There are 4 nested groupings, the coarsest first. Each group lies inside one group of the grouping before and may be the whole of it. The rows also spread widely along 16 directions, which tell nothing about the answers.
Known rows, each followed by its group in each grouping:
[  6  14  16  -8   2  -2  33 -10  19   1  12  17 -36 -13  26  -9  11   3
  15 -28 -12  20   4  17 -11]	latir z_141 bov z_611
[-12   6 -22  -2  -7 -10   8 -19  -1  13   9   2   8 -15   1 -24   5 -14
  12 -12  19 -22 -15  22 -37]	kebo z_103 rofak z_819
[ 21  -2  -5   0   3  -8  -5  22   0  30 -30  19   1 -17 -29   5  -7 -28
  -1  14  -1   4  -1  30  26]	Nuda z_785 Tabo z_62
[ -3   6 -15  23   6  -1  16 -26  -9   8   9  10  14 -16  -3  -8  12 -10
 -18 -20  27  -5  -3   7  -6]	latir z_895 todeb z_749
[ -1  10  11 -16  19   7   6  -7  44 -13   9 -14  10  11   1  15   7  26
  17 -18  -1  -3 -21 -30 -20]	ruvel z_242 sakot z_113
[ 10 -28  -5  16  11  -3  13   5 -22  10 -15  -8  19 -21 -22 -18  26  -2
  -4  32   9 -15   3 -24  -3]	ruvel z_242 Batu z_117
[ 36  -1   8  -2  12  -4 -26  -9 -10   4  -2 -43 -32  13 -11 -13  -2 -12
 -27 -33   1 -40  -6  27  -6]	ruvel z_183 tibi z_833
[ -3  11   7  19  -8 -16   8   5 -22 -10   2   0  12  -3  50   6   3  -3
 -39 -16 -14  -4 -15 -25  12]	latir z_141 fus z_655
[ -2  10  28  26  19  28  16 -37  21  10 -19  -2  19  -5 -31   2   7 -24
 -23 -18 -17  18  -6 -25  16]	latir z_141 fus z_624
[ 19   2  -1  -8   9 -10 -11   4   9 -39  -4  -4   2   5   6   6   6  -3
 -11 -23 -12 -19  29  29 -28]	Nuda z_794 tazu z_395
[ 10   4  -7 -22 -17  -3  16  -6   8  -5  11  13 -34   1  21  -1   5  32
  33  -2   0   8  -3  33 -25]	Nuda z_794 tazu z_301
[ 26  17  -7 -10  17 -10  -2 -17   8  16   1 -12 -20   9 -29 -22 -21   3
  12 -25  23   2   8  36 -27]	Nuda z_794 Ged z_170
[ 25   7  22   7   7   6 -12  -2  15  18 -23  -7  13   2 -24   2   1  35
  -7   3   3  -6 -11  -7  -4]	Nuda z_548 Gokit z_620
[  5 -18  15  34  42   7 -14 -40  12 -27 -14 -25  13  20 -20  23   7  23
  -1  -2   2  -2   3 -16   1]	kebo z_126 vakig z_412
[ -4  14  21   1 -14 -16   5   3  -3  -6 -11   0   9  14  44  20 -12  -7
 -31   2 -24   0 -34 -27  23]	ruvel z_590 nago z_951
[-15   4   7 -33 -21 -14  -3 -10  -6  -1  -5  18 -17  36  23 -18  -4  13
  20   0   5 -16  -1  17  20]	Nuda z_415 tegot z_798
[ 26   1  11  -3  -6  10  15  17  12 -29  -7  25   2   9   1  26   8  51
 -11   1   8  18   7 -10  22]	Nuda z_548 Gokit z_716
[-19  13 -30  13  -9  -7  -7   0 -18  11   4 -16  21 -15  28  12   0 -19
  -1  -2 -17   2 -22 -13 -27]	kebo z_126 Delus z_954
[-11 -19  13  33   9 -24   6 -17  -7 -17  18  13 -26 -29  30  20  27  -8
 -13 -14 -20   4  -8  16  20]	ruvel z_242 Bemem z_604
[  6 -14  -8   1  16  10  12  -7  18  31 -34  29  23  -5 -30   7   4  12
  40  40  13  17  -1   3  20]	Nuda z_548 nit z_379
[ 17  15  11  11  14  16  21 -18  10  17  -3  25 -14 -16 -15 -15  17  13
  13 -19  -4  37  34  17   1]	Nuda z_415 tegot z_196
[  9  22  -7  -1  27  -3  17 -10  16  18 -18  -7  16   2  42  12  -5 -29
   7 -10 -18   8  -7  -3 -11]	ruvel z_590 nago z_646
[-18  13  -6  10 -28   3 -16   6  17 -20   4  48   6 -13   0  36   6  13
  -8 -20 -24  27   3  24  10]	latir z_895 todeb z_832
[ 25 -14   9 -19 -18   0  27  -5   0 -19  -1 -10 -17   6 -35 -21  -8   8
 -19  19  18 -21 -12   1 -21]	ruvel z_183 tibi z_464
[ 13   9 -11   6 -27   9 -22  -2 -18 -24 -10 -14  20   0  13   6   8  -9
 -45 -19 -13 -39  -5  16 -27]	kebo z_126 vakig z_789
[ -1   4  22 -18 -22 -26 -17  10  19   7 -21   4  -2  -5 -25  -5 -32 -22
  -3  23 -36  -2 -20  17 -17]	ruvel z_183 tibi z_464
[ 17  13 -18  11   4 -11  -8  20  20  -4  12  37  -4 -23 -15  20   6  24
  -3 -33  27  10   5  38   5]	latir z_895 todeb z_832
[ -5  -3 -32   1 -22  19  -9 -12 -30  21 -20  24   0  -4   5  -6  14 -11
  16   7 -21  12  28  40   3]	Nuda z_548 Gokit z_620
[ 19   6  -2  19  -3 -16  13  12   5  19 -12  36  -2 -49 -29  -3   0 -37
 -19  -5  -1  12   5  46  -3]	latir z_895 todeb z_832
[-30  -8 -14   1 -29 -20  -6 -24   0 -19  22  35  -9   2  10   4  -1  28
  11  -2  10  -2 -12  28  -1]	ruvel z_183 tibi z_833
[-16   8 -13  24  29  -6 -28 -14  12  21 -13  -7  43  -3   4  10   9   4
  11 -15  -2 -12  -9 -10  -7]	latir z_141 fus z_624
[ -2 -15  16 -17   6 -25 -30  -1   3   2 -21  -9  -9  35  -5 -13 -13  23
  23  12   1 -28  -9  11  16]	latir z_141 fus z_655
[ 14 -10 -13  13  -2 -18  -6  12 -14  -1  -7   5   3  -9  20   9   9   6
 -16  -2  14 -29 -17  16  11]	latir z_141 fus z_655
[ -5   9 -15  15  28 -29 -18  20  -2 -10  12  -1   7   5   1  19 -13   2
  -3 -26   8  17   9 -11  17]	latir z_895 todeb z_832
[  2 -18   8   7  31 -31  -5  -1   1 -15  19 -13 -11  17  17  12  10  39
   7 -11  33 -21 -25 -22  31]	ruvel z_242 sakot z_113
[ 33   5 -30   7  -1  -7  16  20 -15   1   1  22  -9 -10  -3  16  -5   8
 -12  -4  29  16   2  24  17]	Nuda z_794 Ged z_170
[  7  -2  16  22   6 -22  14  21  -4  -3  10 -11  10 -36  15   2  18   6
 -22   8 -18   1 -13 -38 -19]	ruvel z_590 nago z_646
[ -7 -12 -18   0   5 -14 -47  37  -6 -10  13 -11   2   5 -19  20  13   6
  -2 -20   4 -24  -7  -5  24]	latir z_895 todeb z_832
[-21  14 -14   3 -12   9 -13  11 -18  10   5  13  15  -7  27  13  21 -30
  -9 -22 -31  12   3 -11  29]	Nuda z_794 tazu z_395
[ -5  -2  10  43   0  -7  -2 -35 -19   1 -10  -1 -12  -3  20  18  -8  10
 -17  -2 -27  26  -8   7  10]	latir z_141 fus z_624
[ 15  19 -21 -16 -11 -15   6  37  -7  23   1  18 -19 -25  27  -4   2  -9
  13  -9 -16  18   3  26  -4]	ruvel z_242 Bemem z_604
[ 23  12  21  37   6   2   2 -16  -2  14 -32  15   5  -1  -6  16 -17   9
 -34  -3  -6  26 -10   6  34]	latir z_141 fus z_655
[ 15   1  -8  45  43  12   8 -24  16  -5  -5  -7  16 -17 -22  32   6  -1
 -10 -12  -6  31   8 -12  -6]	ruvel z_590 nago z_646
[  2   5  25  -7  -5 -27  25  10   8   3  -2  24 -36  -7  19   0 -15   1
  16   9 -21  38  -3  12  13]	latir z_895 todeb z_749
[  0  12 -26 -16 -16 -23  47  30 -21 -13  24  16  -3  -8   9 -13 -16 -13
 -18   1  25  24  -4 -27   6]	ruvel z_242 Bemem z_604
[ 17   7  -2   1   5  40   9 -28   2 -31   5 -26  -8  27  26  18  26  20
 -20 -37  -7 -12   4 -11 -11]	latir z_895 todeb z_749

New rows, each followed by its group in each grouping:
[ -1  -2  11  11   5  -9 -33 -15  10  18 -10  -9 -17   3 -46   9 -18   4
   9   1 -10   5 -15  18   6]	Nuda z_415 tegot z_798
[ 15  17  -3 -18   7  16  15 -13  32   6 -19  35  31   8 -27 -11   6   0
   0 -18  34  -9   6  16  12]	ruvel z_242 sakot z_113
[ -8 -17   8  26  31  -3 -25 -47  14 -22 -13 -15  23  32  -1  21   6  58
   9   3  13 -17  -9 -15  -3]	ruvel z_242 Batu z_117
[ 16  -2   6   4 -35  37   4  -1 -16 -21 -20  13 -11   8   9  24  19   5
 -31   2 -36  10   7   8  22]	latir z_895 todeb z_749
[ 18  -1 -18  -5  30 -12  23  14   8 -20  -5  12  20  -7  -1  -3  11 -23
 -10 -16  25 -10  21   0   0]	ruvel z_242 Batu z_117
[ 18  13  -3  -7   4  32 -16   2  -1   8 -17 -39   4  11 -13   9   6 -40
 -31 -24 -33 -14  -9 -15   5]	ruvel z_242 Bemem z_604
[ 22  -3  28 -11  -7   2  29  -6  24 -11 -22   5  -9  15   7   9 -10  32
   0  22   1   1 -29  -9   2]	latir z_141 fus z_655
[ 22  -3  -7 -19   0   3 -10  19   1  24 -19 -19  -9   5 -21  -4  -4  -4
   8   9   2 -15 -24  -1   4]	ruvel z_242 Batu z_117
[ 12 -19 -18 -24   8   6  44  18  -7 -25 -11   6   6   7  -3 -18  13 -23
  10  19   8  -4  28 -15   1]	latir z_141 fus z_655
[  6   5 -22   5  -9  -9 -18  20 -14   8   0  11 -18 -26  -1   4   4  -9
   7  -8 -34  22  20  35 -11]	ruvel z_242 Bemem z_604
[ 44  33  -6  -4  33  10  32  -4  34  -5 -21   0   6   5 -17  12 -29 -13
 -14 -22   8  34  13   8 -15]	ruvel z_242 Bemem z_604
[  6  17   0  25   3  -2 -21 -10  12  -5  -3  21  -5   0 -22  21 -19  10
 -19 -35  -2  26   0  26  21]	latir z_141 fus z_655
[  6 -13  -1  -9 -17 -21 -16  36   4 -42  -8  18   4  -4  23  33  10 -15
 -20  -1 -12 -31 -12  20  21]	kebo z_126 vakig z_789
[-13   5 -24  30 -26  -3 -34  -7 -32  25  -2  13   2 -11 -19   4  -7  -4
 -20 -15  -4   7 -14  23  22]	latir z_141 fus z_624
[  9  15  -9  15  18 -20   7   1  10  12 -17  21  22   6 -22   3 -35  11
  -2   1  30  26  -5  -2  18]	latir z_141 fus z_655
[ -5 -10 -35 -16 -30  35  11   0 -12  -6   6  -4   4  -2 -11   5  19 -18
  -4   9 -15  -7  -9  -9 -11]	ruvel z_183 tibi z_464
[  3  13  -2  20  -7  12  -5 -13 -11  23 -22  34  22 -18  41  -4  37   3
  -3 -15 -10 -10   7  28  13]	kebo z_103 rofak z_819
[ 18   9 -21   6 -15   0 -13   8  15  14 -12  11   3 -30 -36  13 -15  -7
  -1   6 -15  12  -7  37 -33]	ruvel z_183 tibi z_833
[  8 -13  -1  42  12  10  -2 -40 -14  -2 -15  -2   2 -15  -4  14  11 -24
 -26  -2 -23   5  10  20   2]	ruvel z_183 tibi z_833
[  1 -14 -37  -8 -13  44  -4  -4  -9  -5   5 -22  12  -5 -23   1  41  -5
  -3  -9  -1 -28  -6 -15 -21]	ruvel z_242 Batu z_117
[ 38  16  21   2  30 -15  -2   7  25 -17  -3 -37  10  11 -11  10 -17  19
 -32 -24  16 -18 -22 -25 -19]	ruvel z_242 sakot z_113
[-36  -9 -17  11  25 -25 -14 -29   3 -12  -1   5  26  16 -11   0 -11 -13
  17  -3   7   4   9  -4   1]	ruvel z_242 Batu z_117
[ -8  -4  14 -14 -26  -1   2  11   4   2  26  39 -17 -24  17 -14  53  30
   9 -26   8 -18  -1  17  17]	Nuda z_548 Gokit z_716
[ 10  -8  -8   1  -7  16 -13 -25 -22   1  -8 -13 -28  18  43   8  19   7
   3 -11 -26 -15   1  28   8]	ruvel z_183 tibi z_833
[ 12 -16   4  -8  14 -15   8  -6  -5  -7   9 -39 -12  13 -21 -30  -1  17
   3   0  29 -35 -14 -17 -24]	latir z_141 fus z_655
[-17  28  14 -11   6  -8   8  -3  30 -15   6  19  -8   6  24   8 -11 -24
   3 -42 -32  29   5   1   7]	latir z_141 fus z_655
[  8  -7  18  13  -8 -10  44   3 -20  -3   8  12 -30 -24  -4 -16   2   4
 -12  14 -11  44   4 -21   7]	ruvel z_242 Batu z_117
[ -8 -12 -20 -15 -25 -17 -28   8  10  14 -10  30   7  -7 -21   3   0  16
  26  17  12 -25 -23  41   0]	ruvel z_242 sakot z_113
[ 24  -1 -12   8  29 -13   0 -17  -9  -3  -7 -20  -2  29   7  12 -13  -1
 -18 -16  39 -26 -12   7  22]	Nuda z_415 tegot z_196
[ 27 -26   4  -2  19  -7 -10  27   6 -26   0 -20 -24  -6 -19  16  18   4
   3   0  -9 -19   9  10  -3]	latir z_895 todeb z_749
[ -5  -9 -38 -17  -1 -12   2  17  -9 -18  15  -8   5 -11  36   4  27 -28
   2 -13  -2 -39  -3  10 -20]	ruvel z_242 Bemem z_604
[-10 -26  -5  36  35 -26 -19 -26  -2  -5  14   0 -14 -18 -13   3  12  24
  28   0  -5  12  21  22 -15]	ruvel z_183 tibi z_464
[  2  -2 -20   6  21  17   0 -33  16  -6  -6 -25  18   9  -4  16   8   4
  13  -3   1 -15  -4  -3 -37]	Nuda z_415 tegot z_196
[ -8   4  20   4  18 -20 -21   0  25   3 -15  27   3  -4   6  11   3   5
  23  -9 -28  18  13  19  17]	ruvel z_242 sakot z_113
[-13  -3  21  -6 -12  -3  17 -10  21 -28  -3  23   2  -3 -11 -10   3  29
  16  10 -21  21  22  -3 -30]	latir z_141 bov z_611
[ 35 -10  -2 -16  19 -24  50  11  -7 -17 -15   0 -12  14  -3 -18 -21  -4
  -1  23  34   1  15   2  -5]	latir z_895 todeb z_832
[ 17 -18 -36   2  -4  15 -26  18 -15 -34   2   8 -10  -5  -4  25  37   3
  -5 -18  -5 -27  33  40   5]	Nuda z_415 tegot z_798
[ -8 -10  15 -12  -9 -11   3   7  -8 -35   9  22  -8  26  -1  -2   2  16
 -14  -3   5   4  10 -17  47]	ruvel z_183 tibi z_464
[ 21  10 -11   6 -26   4 -14  21 -34   2 -25  15  10  -6  25  -1  12 -15
 -41 -14 -16 -21  14  26  16]	latir z_141 bov z_611
[  7 -20   2   9  -1 -19 -11 -11 -11   6   4 -16 -21   5 -35  -6 -15  25
   0  18  16  -7 -22   4   0]	ruvel z_183 tibi z_464
[  2  16  29   1  14 -24 -21  18  28  30 -19   1  12 -14 -24   2 -16 -10
   7   4 -22   8 -14  -7   2]	Nuda z_415 tegot z_196
[  5  -1  29  12 -23 -21 -17 -10   3  -3 -12   5 -20   4   3  20 -17  17
 -25   3 -13 -10 -37  23  10]	latir z_895 todeb z_832
[ 25   2 -23  10   2  17 -20  -8  20   7 -13   8   2  -6 -27  27   5  29
   1 -13  17  -7 -16  34  -7]	ruvel z_242 Batu z_117
[  3   2 -13  -2   0  -7  31  15 -20  11  22  13 -29  -4 -14 -19  -5  -4
   3 -14  27  31  -1 -14  37]	latir z_141 fus z_655
[ 12  18 -21   5 -32  18  12   3   1  -6 -19  29  33  -4 -24  14 -14  20
 -20  17   5  20   2   0 -14]	Nuda z_415 tegot z_196
[  2  -2  14   0  -5 -12   5  -3   5  -8   6  -4 -20  -8  13   7   3   5
  -2  -4 -21   5 -17   0  -7]	ruvel z_242 sakot z_113
[-34 -10  -5   5  -8 -11 -43 -10 -13  -3  17   5 -13  12   1   8  12  13
  20 -15 -21   3   2  10  21]	Nuda z_794 Ged z_170
[ 42  22 -37 -24 -34  16  -9  47 -21 -19 -19   4   1  24   5  26 -23  21
 -20   3  -4  13   9  13   4]	Nuda z_794 tazu z_301
[ 19 -14 -22   9 -16  17   9  27  -8 -32  11   1   2 -21 -28  22  21  27
 -21  10  -2   9   3 -18  -9]	ruvel z_242 Bemem z_604
[-39 -12 -18  -2   9   2 -20 -32   6 -16  10   1  -5  28 -10   7  -1 -23
  21 -25  -7  -3   2  10  20]	latir z_141 fus z_655
[ 23   3  22 -24 -24   2   7  16 -13  10   4  -5 -40   7   0 -20   5  20
  -5  -7  -4  -1  -6   3  13]	Nuda z_548 Gokit z_716
[ 18  -4  23 -11   3 -19   7  41   0 -11 -13   0  13 -20 -19 -23  15 -20
 -14   9  -6 -18  14 -15  -2]	kebo z_126 Delus z_954
[ -6   6 -15  37  -5   4   7 -33  -6  20   9  27  12 -29  -4   0  18 -11
 -28 -31  29 -10 -24  23  15]	latir z_141 fus z_655
[ 30   8  17   2 -12 -27  27  14  11 -19  15  11 -32 -26  20   4  -7  26
 -18  -5  -3  12 -12  17 -27]	ruvel z_183 tibi z_833
[ 22   4  13  -2  -2 -16   9   7  -9 -27 -10 -18 -17  29  12   6 -31  14
 -28  -2  -3   4 -10 -12   8]	latir z_141 fus z_655
[-12 -15  -9  13  14  19  13 -39 -12 -11  -4 -13  17   7 -21 -12  17 -15
   0   3  -7   3  20 -20 -10]	ruvel z_242 sakot z_113
[-17  -9  14   0   9   6  -5 -37   8  -8   0   4 -14  28  -4  -2   7   8
  10 -20   3  -7  -1   3  28]	latir z_141 bov z_611
[  8  -2 -40  23  35   6 -13 -18   5  -5  -4 -14  11 -12 -21  19   3 -27
   1 -25  -3   5  16  22 -25]	ruvel z_242 Batu z_117
[-22  18  24  19  20 -20   5 -33  18  10  -4 -13   5   3  41   7 -15   1
   9 -12 -32  21 -24 -22 -17]	latir z_141 fus z_655
[ 43   0  17  22  33   5  10 -18  15 -16 -27  17   8  -9   4   8  22  13
 -19 -18   3  -5  32  31   4]	ruvel z_242 sakot z_113
[-22   1  13   4  10   9  15 -24  20   3   7  12  13 -10 -11 -10  21   8
  21  -6 -12  20   4 -24  -7]	ruvel z_242 sakot z_113
[-10  -5  -2   1 -34 -25 -24  -2  -7 -10  10  20 -21 -19  19  12   8 -11
 -10 -13 -20 -23 -16  55  -7]	Nuda z_794 tazu z_395
[  8   6 -17  -8 -26   3  16  -3  -2 -33  -5  37 -21  11  -1  17 -20 -28
 -28 -22   0  12   6  44  28]	latir z_141 fus z_655
[ 23   3 -18  24 -11 -12   0   9 -11   3 -15  12  11 -23  18  16   1  27
  -9  14   7  -6 -17  24 -21]	kebo z_103 rofak z_819
[ 18   5   0  22  11  -5  -1 -16  28 -17 -15  33  23 -12 -21  28   1  -2
 -28 -16  21 -12  -2  34   8]	Nuda z_415 tegot z_196
[ -1  -1 -19   3   1   2   7  -6  20  15   7 -15   0 -25  19  13  15   1
  20  -3  -8 -17 -40   4 -42]	latir z_141 fus z_655
[ 14   9 -32   6  -8  37 -10   2  -2   1  13   0 -12  -8  -9  19  21  25
   4 -24 -14  22  10   9  -9]	ruvel z_183 tibi z_464
[-12  18   8   4  19 -45 -24  41  27  10  -2   8  33 -23  18  13  -7  -3
   6 -12 -16  -3 -15 -17 -10]	latir z_141 bov z_611
[ -5  -8  -7   7  19 -16 -16 -22  17   3  -7 -11  -4  19  -3  17 -17  34
  29   4  13  -6 -22  10 -10]	latir z_141 bov z_611
[ -6   4  23 -17  15 -16  22   6  33 -38  -2 -12   3  13  13  13 -14 -17
  -3  -5 -24   3  -7 -31 -16]	latir z_141 bov z_611
[ -7   4  17  15  11 -16 -31 -27  15   1 -19  16  -1  18 -32   9 -32  -2
  -2  -6 -13  21   6  25  25]	ruvel z_183 tibi z_833
[ -9   1   2 -22  -7  -4  10  24  12 -10  16  19   1 -12  20  -4  33  20
  19  -8  -5  -6   7 -10  -5]	Nuda z_785 Tabo z_62
[ -2  28 -23  -3 -35  22   4 -16  -2  -1   1   7  16   8  34  24  -1  17
 -14 -12  -8   4 -27   1 -17]	Nuda z_794 tazu z_301
[  2 -29   4  -9 -21 -11 -22   7 -19  -6   0 -17 -22  13 -20  -4   6  26
   6  25   1 -33 -17   3   5]	Nuda z_415 tegot z_196
[  1  30 -22  -3   0  12  -4   8  -5  11  -8  -3   4  13  41  33 -10 -27
  -3 -22 -32  29  -8  -6  21]	Nuda z_794 tazu z_301
[  0   9 -14  -1  11   1  -2  -1  -8 -10   9  -7  25   4 -35 -17   3 -34
 -34 -38  23 -18  17 -12   2]	Nuda z_548 Gokit z_620
[  9  -1 -38  37  14   7  -3   3 -11  30   0  -1  13 -42  24  39  27 -18
   0  -2 -12   9 -20   8  -1]	Nuda z_794 Ged z_170
[ 24   1 -27  11 -34  14 -12  34  -1 -24  -3  44  -9 -37  -5  28  23  18
 -15 -14 -22  12  21  52  -6]	latir z_141 fus z_655
[  8  12  17 -14 -38  -6  25  22   9   2  13  23 -16 -47  13 -10  22  -6
  -8  -4 -29   5 -10  16 -33]	Nuda z_794 tazu z_395
[ 12 -11  -9  22   4  36   8 -32 -23  -9 -22  -9  24  -4 -16 -13  35 -40
 -35 -12  -1 -32  17   8   1]	kebo z_103 rofak z_819
